The rows of a group lie close to one hidden flat surface of 11 dimensions, which may be shifted away from zero. Surfaces can cross.
In the rows, zero is written as 128.
Known rows, each followed by its group:
[137  94 104 120 110 128 139 142 154 123 118 122  95 141 128 140 123 120
 120 118 119 139 106 118 111]
P
[137 137 106 141 160 135 150  89 152 157 146  94 150 177 147 126 125 101
  96 142 184  71 101  90 136]
R
[179 155 141 113 107 118  92 131 151 130 117 165 153 139 122 158 108 158
  82 131 103 171 108 116 124]
U
[142  91 141 158 142  73 156 145 171  99  98 139 118 153 105 121 108 125
 143 110 107  96 115 138 124]
U
[ 91 103  91 154 202 198 168 108 141 122 104 182 113 131 156 179 187 117
 153 161 148 104 152 162 149]
B
[126 110 103 117 198 143 151 130 112 106 113 132 106 145 139 176 192 115
 125 116 135 176 121 151 151]
R
[116  99 142 133 116 136 122 134  97 110 149  73 146 136 117 152 129 118
  96 114 120 157 129 105 117]
U
[120 118 113 125 137 149 129 134 148 128 151 144 112 117 134 123 145 130
 151 148 141 116 133 134 127]
B
[141 174 101 108 164 168 127 144 134 150 102 124 131 200 116 139 172 118
  89 119 183 163  97 118 115]
R
[107 118 134 106 106 143 125 119  54 132 113 144 134 123 146 112 149 110
 153 132 144 157 138 133 132]
R
[123 137 104 105 150 123 137 131 111 118  95 161 123 133 140 110 127 126
 146 147 119 143 108 125 137]
B
[112 135 129 103 118 137 113 130  99 142 126 113 156 135 161  94 120 103
 122 130 123 135 119 103 118]
U
[122 146 114 122 131 115 127 123 158 132 115 107 120 102 145 122  95 130
 109 112  84 137 125 122 132]
U
[136 112 156 151 156 129 125 166 177 104 117 176 155 166 117 137 144 133
 131 132 123 125 132 141 116]
U
[110  81 178 156  72 143 119 184 137 116 135  88 134 146 145  93 143 151
 135  70 160 118 161 149  87]
B
[116 140 153 131 122 147 111 128 100 140 133 113 150 115 130 142 142 119
 119 115 120 144 153 139 127]
P
[151 125 140 156 148  98 142  96 163 136 130 179 144 147  90 148 110  99
 135 162 127  86 124 123 147]
B
[124  79 140 127  98 143 128  88 192 177 124 110 146 125 252 136 127  72
  80  68 127 163 150 130 156]
B
[134 117 134 135  88 138 129 105  90 152 103 124 145 132 151 138 113 126
 113 121 127  95 128 124 115]
P
[122 113 159 162  91 121 136 105 116 132 128 124 126 103 126 134 118 146
 140 109 145 112 170 153 143]
U
[136 111  79 110 144 136 151 101 126 141 109 120 103 124 170 154 127 113
 113 130 110 119  99 117 137]
B
[ 84 172 115 131 146 188 120 129 109 140  78 188 169 163 101 126 130  99
 128 180 129 140 134 113 116]
R
[143  76 115 146 189 109 168 112 167 112 153 123 119 165 151 147 161 104
 133 128 170  97 112 129 150]
R
[131 169 150 108 105 107  98 145  77 133 119 133 140 102  91 111 109 130
 143 131  81 141 132 131 113]
P
[135 110 164 127  62 131 102 128 104 152 187 134 117  70 139 110 142 139
 175 123 142 105 171 160 120]
P
[121 131 125 145 153 114 140 120 134 122 116 116 131 128 101 149 114 112
 120 131  95 110 126 124 130]
P
[138 152 133 143 123 121 139  89  99 154  97 136 138 128 127 138 116 126
 127 124 135  96 136 138 142]
U
[130 138 153 127 169  85 131 100  90 114 144 141 163 127 109 119 129  96
 143 150 122 136 129 117 164]
P
[117 124 113 127 148 137 133 142 140 115 147 129 108 113 129 118 141 141
 153 143 133 116 131 137 126]
B
[171 120 110  98 117 120 118 115 144 134 140 173 114 118 143 148 130 132
 124 148 120 151 101 123 137]
R
[154 123 149 140 127 127 122  94 130 141 159 175 151 120 143 143 142 127
 141 150 156 110 146 137 154]
P
[154 126 127 117  84 141 131  62  52 183 111 137 158 141 173 142 125 106
 115 133 163  95 119 116 138]
B
[115  97 154 147 169 123 144 104  96 110 153 122 148 119 154 139 166 119
 147 121 154 125 160 149 165]
P
[116 126 154 154 130 147 127 113 136 137 134 131 153 123 148 135 135 132
 125 123 148 116 160 142 139]
R
[133 136 142 115 114 122 113 138 116 129 131 128 146 139 134 106 123 129
 124 125 131 138 122 118 120]
B
[121 167 112 104  95 164 113 150 100 146  58 161 130 150 133 109 128 145
 120 124 132 161 117 131 101]
B
[136 134 121 121 110  99 127 146 153 119  94 149 112 128 112 108  93 139
 130 125  92 137 111 126 119]
U
[ 83 129 103 127  98 192 132 144 132 157 109  86 100 126 150 121 142 119
 120 101 145 131 146 136  99]
B
[147 172 127 156 154 121 142  78 140 150  82 166 136 107 149 153 109 169
 117 129 124  98 147 157 167]
R
[163 156 132 109 117 107 116  90  68 145 116 177 148 105 145 134 122 142
 141 151 121 119 121 133 149]
P
[126 117 100 110 134 168 120 149 154 129 147 161 101 132 111 151 162 110
 137 150 132 163 122 133 116]
R
[138  73 136 107  93 134 122 130 114 127 144 160 145 164 148 120 142  87
 132 143 158 152 111 105 120]
P
[145 174 115 110 135 145 106 163 140 137 107 106 130 141 136 123 126 164
  98 112 111 130 103 127  97]
U
[116  73 152 152 111 139 118 131 184 106 197 114 130 103 125 155 128 117
 118 130 117 147 161 121 134]
U
[152 129 140 134  95 120 106 162 198 125 141 145 110 116 112 125 107 164
 124 117 110 130 131 139 107]
U
[133 132 103 128 137 146 138 122 137 138 142 114  95 111 141 143 149 146
 132 124 150 118 130 144 133]
R
[134 119 187 138 133  68 120  66 103 151 169 119 187 120 127 128 115  44
 121 122 117 134 153 113 178]
P
[147 100 152 128 167 131 120 141 149 102 145 106 132 123 158 195 177 137
  85  79 102 206 142 154 151]
R
[122 102 158 154 156 110 140 119 148 119 120 129 168 159 136 138 125  91
 108 118 121 130 135 121 141]
B
[118 108 127 120 148 135 121 145 155 111 131 130 150 153 113 158 126  83
  93 138  85 176 111  98 119]
R
[123 131 126 110 133 141 121  92  66 147 133 134 158 123 137 153 137  79
 121 153 111 136 123 110 139]
P
[ 98 136 106 110 134 124 140  98  83 127  89 142 132 107 146 115 106 103
 138 143  95 147 126 115 149]
U

New rows. What belongs after each?
[160 139 125 128 102  98 115 107 190 143 125 145 120  92 122 159  76 131
  97 122  65 138 123 122 139]
R
[141 115 118 111 133 135 126 151 140 121 123 156 133 173 123 120 145 111
 126 141 152 149 101 114 114]
R
[173 146 138 131 122  76 128 106 137 134 130 157 128 120 111 121 100 150
 140 141 127  94 114 130 144]
B
[182 129  83  86 173 110 148 114 100 115  96 173 103 149 161 147 160 154
 130 141 143 152  74 133 149]
R
[103 143 113 106 139 148 129 133 103 138  82 157 139 176  94 129 146  66
 123 141 129 179 112 113 120]
R
[161 135 144 134  96  67 135 105 145 162 107 123 131 137 140  94  81 114
 127 102 124  75 114 126 131]
U
[129 148 139 126 131 170 107 118  98 144 119 158 163 133 142 159 153 130
 110 140 132 148 141 134 130]
P
[124 138 132 123 135 152 114 133 129 135 152 111 142 120 148 130 142 136
 118 126 135 134 139 129 126]
B
[146 145 143 128 171 121 114 129 175 127 127 148 161 117 192 129 130 155
 107 116 104 130 130 139 148]
U
[167 101 158 119 111 125  96 134 139 115 169 150 161 131 146 153 132 145
 101 137 126 164 120 112 130]
U
[105 135 128 173 156 138 136 138 213 134 154  91 121 137  64 160 116  94
 104 126 107  99 143 122 114]
B
[118 145 104 131 155 107 165  70  93 146  68 171 120 130 124 135 120  89
 150 145 124 114 126 137 167]
R
[122 126 114 118 122 140 140 112 114 153 136 110  93 119 128 141 158 103
 138 107 154 147 138 147 140]
R
[121 141 123 105 103 163 106 153 115 155 143 158 129 123 165  70 148 139
 172 147 166  91 130 139 100]
U
[108 137 127 133 117 138 136 129 130 150 118  99 105 135 112 129 145 105
 125  95 148 148 147 146 127]
R
[125 137  99 122 163 142 141 113 145 134 116 139 126 148 118 151 132  98
 111 149 124 132 110 112 134]
R
[120  94 131 134 114 127 133 141 132 102 131 165  99  85 135 133 136 152
 170 131 105 136 155 163 134]
R
[116 153 123 119 171 163 114 131 163 157 133 163 170 153 162 115 148  89
 123 156 130 109 123 119 122]
U
[109 127 110 126 132 167 124 116 126 147 173  95 100  84 129 162 156 115
 132 128 121 127 155 145 130]
P
[ 91 105  98 144 153 159 136 164 200  98 141 137 123 143  92 131 104 113
 128 176  93  99 112  95  94]
R
[ 96 122 114 136 157 153 145 102 105 135 149 122 132 123 134 131 149  98
 146 152 150 102 142 126 143]
B
[ 95 104 113 122 124 144 142 137 117 122 125 132  99 127 107 125 149  88
 159 130 131 149 138 137 122]
R
[127 152 107  92  95 163 103 107  91 174 141 124 149 149 123 127 121  76
 103 161 139 140 102  83 109]
B
[146 132 112 128 119 133 131 118 128 140 121 163 121 139  99 147 123 119
 134 157 130 109 113 123 122]
U
[110  85 100 119 124 106 158 164 125  98 115 100  68 131 110 100 132 123
 165 107 127 130 111 137 110]
R
[118 113 150 147 112 154 118 155 131 118 129 151 147 146 113 125 139 140
 139 138 142 115 141 134 102]
P
[124 117 104 104 115 116 138 146 122 121 103 141 102 149 106 107 120 106
 142 134 121 146  99 116 112]
R
[128 152  90  92 129 116 133  99 125 151 120 130 103 101 160 102 108 116
 134 135 118 138 112 119 147]
B
[131  91 136 169 112 140 150 104 149 138 129 111 130 139 149 146 126 135
 119 113 162  76 145 133 129]
P
[133 140 166 140  89 142  99 143 132 144 141 138 145 120 115 129 127 138
 127 118 130 131 154 141 112]
P
[161 101 133 135 123 130 129 109 115 135 161 120 135 124 152 159 142 144
 123 134 144  82 123 129 128]
B
[124 128  90 141 151 104 180 112 138 141 105  86  74 146 116 110 132 120
 146 102 172  78 116 141 137]
R
[134 124 142 126 121 120 117 134 152 132 135 146 149 148 121 116 119 104
 122 136 127 136 122 113 121]
B
[122  62 159 164  79  84 146 115 136  91 146 115 100  84 113 136 101 148
 150 105 117 131 163 144 148]
U
[131 123 144 147 153 136 121 144 180 117 140 122 140 133 135 152 136 138
 104 114 114 134 138 137 127]
B
[128 113 150 155 105 141 126 138 128 127 123 137 130 119 132 133 131 157
 142 118 134  94 152 152 114]
P
[ 74 144 101 152 169 179 151 123 129 132 129 138 106 120 101 134 157 115
 162 159 152  99 158 147 132]
B
[142 152 100 100 144 109 133 124  96 118 117 119  92  99 124 127 132 157
 138 123 114 151 112 141 140]
P
[112 128 153 152 122 111 130  86 158 147 129 123 155 109 141 135  94  88
 105 117 102 133 157 121 160]
U
[128  76 118 119  73 116 134 137 163 144 163  87  91 113 162  96 113 105
 136 103 136 109 123 119 109]
B
[104 113 149 155 142 129 149  84  82 117  76 202 166 146 101 163 128  87
 141 161 123 145 153 133 163]
U
[133 131 118 114  88 157  99 148 223 161 158 148 116 124 141 123 118 106
 108 129 122 155 129 118 110]
B
[128 139 145 108  73 141  99 117 112 161 126 153 141 121 120 128 125  93
 122 126 121 177 141 126 126]
R
[ 89 120 170 142  84 139 103 137 174 143 135 148 166 137 107 104  99  70
 121 131 111 161 161 111 120]
U
[122 117 169 152 118 142 124  94  82 118 112 191 169 113 145 155 144 145
 139 142 144 152 175 153 165]
U
[121 103 156 135 108  96 123 154 163 121 156  97 135 142 110  93 106  99
 128 111 123 125 128 110 112]
B
[133 181 150 150 119 101 128 110 127 151  86 133 146 131 103 111  99 140
 119 109 130 116 145 143 140]
B
[ 53 147 130 160 175 126 162 116 156 132  72 123 145 164  85 110 111  43
 125 126 110 139 151 118 144]
B
[ 85 113  97 126 209 133 158 148 152  78 138 129  89  93 156 107 159 150
 176 136 119 135 142 157 152]
B
[113 153 122 120 106 156 115 114 102 147 116 137 147 117 139 122 113 133
 121 147 126 124 131 116 123]
R
[ 81 135 136 133 189 171 128 125  51 107 136 123 166 121 128 152 178 114
 143 154 124 132 153 137 142]
P
[ 78 133 100 109 103 159 132 154 140 141  91 125 108 145 126  84 121  87
 140 122 127 158 126 120 102]
B
[141  70 123 118 143 127 133 136 109  86 174 121 119 111 161 144 153 155
 142 142 131 129 118 126 133]
U
